All groups share one centre, and each spreads out both ways along 10 directions, with some noise.
In the rows, 128 means zero.
Known rows, each followed by its group:
[142 148 123 140  88 128 189  96  83 150 121 119 127  99] : Z
[117 145 133  98 124 101 144 128 131 140 134 159 137 112] : G
[124 108 139 130 113 110 102 165 123 127 126 117  96 118] : K
[162 108 136 104  96 142 193 114 150 246 120 168 121 107] : J
[157 182 180 142 100 118 128 128 124 126 172 136 198 187] : D
[133 133 113 159 132 134 123 120 113 109 105 116 131 140] : J
[187  95 209 163 194  65 194 104 184 125 105 180 109  80] : Z
[179 120 136  97 140 106 150 174 137 145  70 155 111 109] : Z
[103 106 139 146 106 124 110 166 128 123 149 121 103 102] : K
[170 128 142 128 130 122  88 156  58  89 131  78 105 127] : J
[136 150 108 130  97 120 115 132 126 103 138 136 102 151] : G
[199  93 215 133 126 105 183 193 160  94 178 106 121 148] : N
[ 81 121  98 153 144 112 159 102 153 123 154 121  87  91] : D
[ 96  93 114 119 139 131 141 151 141  94 128 142 141 147] : Z
[166 135 116 129  79 141 131 141 120 117 122  74  77 149] : G
[134 141  82 154 163 160 161 103 174 141  84 116 147 158] : G
[128 119 124 118 131 128 104 142 125  99 132 139 104 114] : K
[165 112 153  89 147 170 147 148 188 105 163 103 123 134] : Z
[137 107 146 176 154 156 122 173 150 125  89 170 168 114] : N
[150 127 116 133 180 111 166  76 117 146 117 123 115 109] : D
[169 116 154 113 163 146 163 131 115  89 174 126 139 115] : J
[ 85 111  93 138 150 142 179 106 121 125  94 114 148 108] : D
[124 112 124 131 110  98 134 116  95 150 132 122  95 123] : N
[132 157 135 151 136  82 178 177 121  25 114 143 145 130] : Z
[102 191 110 101 115 147 116 107 126 155 163  80 155 132] : Z
[139  98 133 104 156  70 176 108  84 164  76 134  92  66] : D
[102 131 129  92 127  83 118 161 103 123 155  92 115 132] : N
[148  94 131 142 131 117  82 138  79 142 175 188  99 131] : G
[108  99 110 138 166 114 149 141 162  92 119 112  90 107] : J
[182 119 183 139  92 147  95 185  60 115 128 104 205 215] : D
[174 171 165  65 142 126 123 124 140 154 109 155 129  65] : G
[118 143 135 124 148  68 100 137 176 119 130 154 100 136] : J
[129 122 128 120 165 142 151 137 146 125 137  93 144 131] : K
[142 119 122 116 149 116 179 132 131 153 125 156 135 123] : K
[146 122 118 173  85 124 171 110 129 162  94 149 122 150] : N
[128 124 123  86 161 121 142  94 103 121 166  76 108 111] : N
[120 122 144 116 126 169 139  94 162 149 150 127 142 110] : N
[109 115 156 125  86 110 118 141 159 166 139 118 109 128] : N
[ 82  75 118 150 153 116 146 154 163  94 156  88  55  71] : D
[133  97 173 155 170 113 130 154 152  87 163  96  96  87] : K
[134 130 124  79 107 138 132 156 116 158  99 126 136 117] : D
[217 145 122 146 166  95 128 185  75 139  43  95  98 111] : Z
[158 142 122  72 138 124 141 113 104 159 128 130 107  94] : N
[ 99 140 102 149 118 129 162  99 104 142 125 126 164 148] : K
[118  63 116 177 145 148 128 200 183  72 133  98  78 138] : J
[142  81  87 126 134 147 232 167 101 252 152 130 145 141] : K
[ 89 102  91 160  84 134 192 128  55  46 154 119 134 141] : Z
[146 115  97 161 147 107 161 113 153 108 137 146  97 172] : G
[ 85 143  99 182  70  74 146 120 136 142  93 148 122 176] : N
[156 119 164 146 153  60 191  93  93 149 169 160  89  67] : K
[147 143 112 124 122 132 100 162 142 150 100 157 132 150] : Z
[116 119 115 113 146 107 117 150 170 100 171 156  93 132] : J
[118 104 148 111 158  85 118 164 105  88 117 123 135 132] : D
[145 125 134 112 110 132 120 117 119 142 157 159 107 118] : N
[112 153 116 173  69 112  98 145 127 106 115 184 127 155] : G
[135 144 154 116  83 142 104 186 110 122 177 134 170 166] : J
[118 138 138  90 126 135 135 156 169  77 167 159 115  96] : D
[165 142 139 138 170 132  85 130 146 121 117 161 121 113] : G
[152 105 121 129 152 156 118 140 130  75 203  92 110 178] : G
[145 101 135 127 151 162 181  92  76  55 192  73 137 129] : G
[ 83 153 113 113 122 147 180 123 137 154 169 136 166  99] : K
[115 101 150 176 110  95 164  97 110  80 182 158 106 126] : Z
[143 146 125 103 171 104 195 190 135  49  70 125 163 117] : Z
[189 130 124 133 172 158  92 110 137  79 148 101 112 172] : K
[194 104 181 137 137 140 183 140 118 148  74 125 169 125] : D
[164 116 156 120 165  74 169 164  90  94 132 147 125 104] : N
[172 173 103  91 144 157  77 114 117 165 151  92 149 194] : D
[160 132 139 113 159 124 114 162 198  84 147 146  90 125] : J
[109 134 116 122 148 125 191  96 133 152 105 149 168 112] : G
[104 148 119 143 161 110 138  88 142 121 130 140 161 151] : J
[144 139 194 103 124  68 151 183 151 141  90 118 133  89] : J
[148 119 117  85 166 131 137 138 130 116 154 140 108 111] : K

New rows. What belongs after each?
[138 132 130 133 129 142 130 131 123 152 172  87 120 127] : K
[151 114 134 143 108 148 107 154 135 127 138 138 102 124] : K
[184  89 155 118 140  85 141 146 110 182  56  84  90 128] : K
[112 126 147 174  93 121 100 169 140 168 110 103 162 185] : J
[143 131 111 121 194 193 126 108 121  94 147 142 165 111] : N
[122 130 174 180 121  64 171 124 113 135  77 154 165 120] : J
[167 111 140 110  96 140 121 153  95 123 144 148 100 117] : D
[181 123 177 121 102 117 140 153 105  98 139 184 134 124] : D
[140 114 116 117 140 114 124 143 124 124 106 132 124 154] : K
[179 138 127 114 142 149 149 145 120 126 124 151 137 123] : N
[129 134 100  55 103 171  83 151  78 208 126 116 119  86] : N
[102 117 161 101 107 116 110 181 165 176 124  80 127 119] : N
[149 162 171 155 131  97  95 124 151 216 122  91 120 116] : Z
[143  88 115 126 155  62 155 133  73 164  93 113 110 158] : K
[142 149 130 127 175 119 141  99 171  91 138 147 129 132] : N
[138 157 123 123 163 106 152 103 137 121 150 131 157 167] : K
[122 127 121 124 145 146 178 120 169  74 129 189 131  89] : D
[ 98  79 116 117 145 115 114 204 134 115 139 126 112 135] : K
[118 128 134 142 162 129 182 120 127  99 119 139 172 118] : N
[124 131 121 158 155 131 121 127 174 114 118  94 128 161] : N
[143 147 129  37 205 140 172 165 171 135  68  68 166  96] : Z
[ 89 120  91  80 132  74 118 136 105 145 187 144  99 152] : G
[121  89 135 180 131 122 170 122 138 160 116 134 138 143] : J
[121 138 140 119 142 123 140 127 144 124 158 140 160 144] : J
[112 154 128 124 130 104 144  88 114 118 115 131 141 112] : K
[122 143 136 149 128 113 123 154 156 121 174 133 141 165] : K
[171 133 151 105 148 163 146 132 183 143 131 100 134 126] : N
[102 138 151  99 158  95 163 158 110  81 150 165 176 100] : N
[148 164 103  98 177  96 135  59  96 182 132 100 120 129] : D
[ 89 166 134 154 128  64 154 141 101  92 124 107 149 118] : Z
[140 155 119  98 105  99 102 117 116 137  89 140 123 152] : K
[115 118 146 103 111 112 122 173 141 141 145  96  98 104] : D
[147 129 104 166 132 104 112 109 121 150 122 159 101 161] : D
[143  97  88  91 102 169  74 178 124 139 207 118  61 155] : J
[146 116 162 142 141 113 132 132 161 145 134 130 118 123] : Z
[ 84 172 155 138 144  57 100 135 103  89  98  93 178 140] : J
[132 136 140 136 114 110 118 112  85 155 161 141 159 163] : J
[151  94 125 120  84 123 145 172  79 133 121 137  73  88] : J
[ 80  92 110 187 129 100 122 152 129 159 118 170 147 164] : G
[111 116 131 171 188  75 113 142 182  81 130 146 112 153] : D
[155  53 126 131 125 158 106 214 139 165  55  64 102 150] : K
[128 149 126 142  61 110 197 102 102 111 106 152 130 117] : G
[134 107 133 115 172  95 164 140 123 150 112  86 136 135] : K
[138 124 142 145  65 185 115 180 134  91 169 144 150 159] : D
[120 146 107 128 135 133 120 133 126 105 141 148 143 145] : N
[163 145 138 116 140 109 136 117 141 154 132 139 109 123] : D
[114 111 125 180  99  97 148 145 159 135  88 176 108 130] : J
[ 61  92  90 170 178 132 160 109  94 109 112  39 162 146] : G
[136 184 116 116  92 136 118 126 138 133  73 122 128 112] : G
[139 151 123  84 126 153 172 134 115 114 157 127 170 134] : N
[149 149  85 149 159 121 142  90 137 109 107 111 111 162] : N
[192 105 145 113 170 100 181 133 134 182  87 109 126 144] : K
[130 125 108 117 130 170 149 164 171 112 162 194 140 123] : K
[132 121  95 164 121 168 160  85 110 153 146 105 111 123] : D
[ 57 151 101 103 147  78 129 116 120 117 146 120 136 118] : D
[131 130 110 114 175 156 154 117 144  83 136 107 131 115] : J
[168 155 225 122 169  75 133 149  78  84 136  80 193 123] : J
[153 158 146 135 163 137 153 116 145 158 112  72 150 113] : Z
[ 97 137 102 130  86 132 144 125 121 126 113 196 142 115] : K
[126 124 162 124 137 144 114 166 182 109  98  88 133 108] : K
[ 61 108 110 156  81 125 152 164 168  92 143 173 100  92] : D
[ 88 154 104 104 173  84 103  87 112  58 186 158 120 127] : N
[144 153 110  70 137 102  93 120  66 114 133 164 146 154] : D
[119  93 104 124 169 150 143 152 137  94 122 128 137 136] : K
[ 85 145 171 140 112  65 111 158 168 142 148 122 132 129] : Z
[ 93  74  93 108 119 100 140 154  95 146 137 106  54  88] : J
[153 101 174 145 102  90 115 169  62 102 127 146 142 153] : D
[158 147 179 104  90  97 130 194 153 127 129 173 125 114] : J
[138 135 175  41 132 179 183 172 156  79 143 106 176  72] : D
[162 129 138 100  94 126 166 147 116 158 105 157 108  84] : J
[131 136 135 102 153  97 121 146 142 140 112 117 130 134] : D
[108 134 141 151 110 100 104 123 118  98 125 130 113 119] : K
[130 127 168 103 145  82 112 201 167  86 134 107 101 107] : J
[147 121 125 127 162 103 119 131 178 144  85 102  76 114] : J
[ 38 143 117 112 118  44 138 158 170 119 104 185 122  98] : D
[165 115 150  94 136 106 127 159 126 145 144  72  87 128] : N
[146 143 113  71 162  91 114 159  87 120 118  93  99 106] : Z
[139 108 123 173 168 105 186 115  97  67 136 103 139 156] : N
[140 151 103 160 180 144  86  96 136  69 129 101 132 171] : J
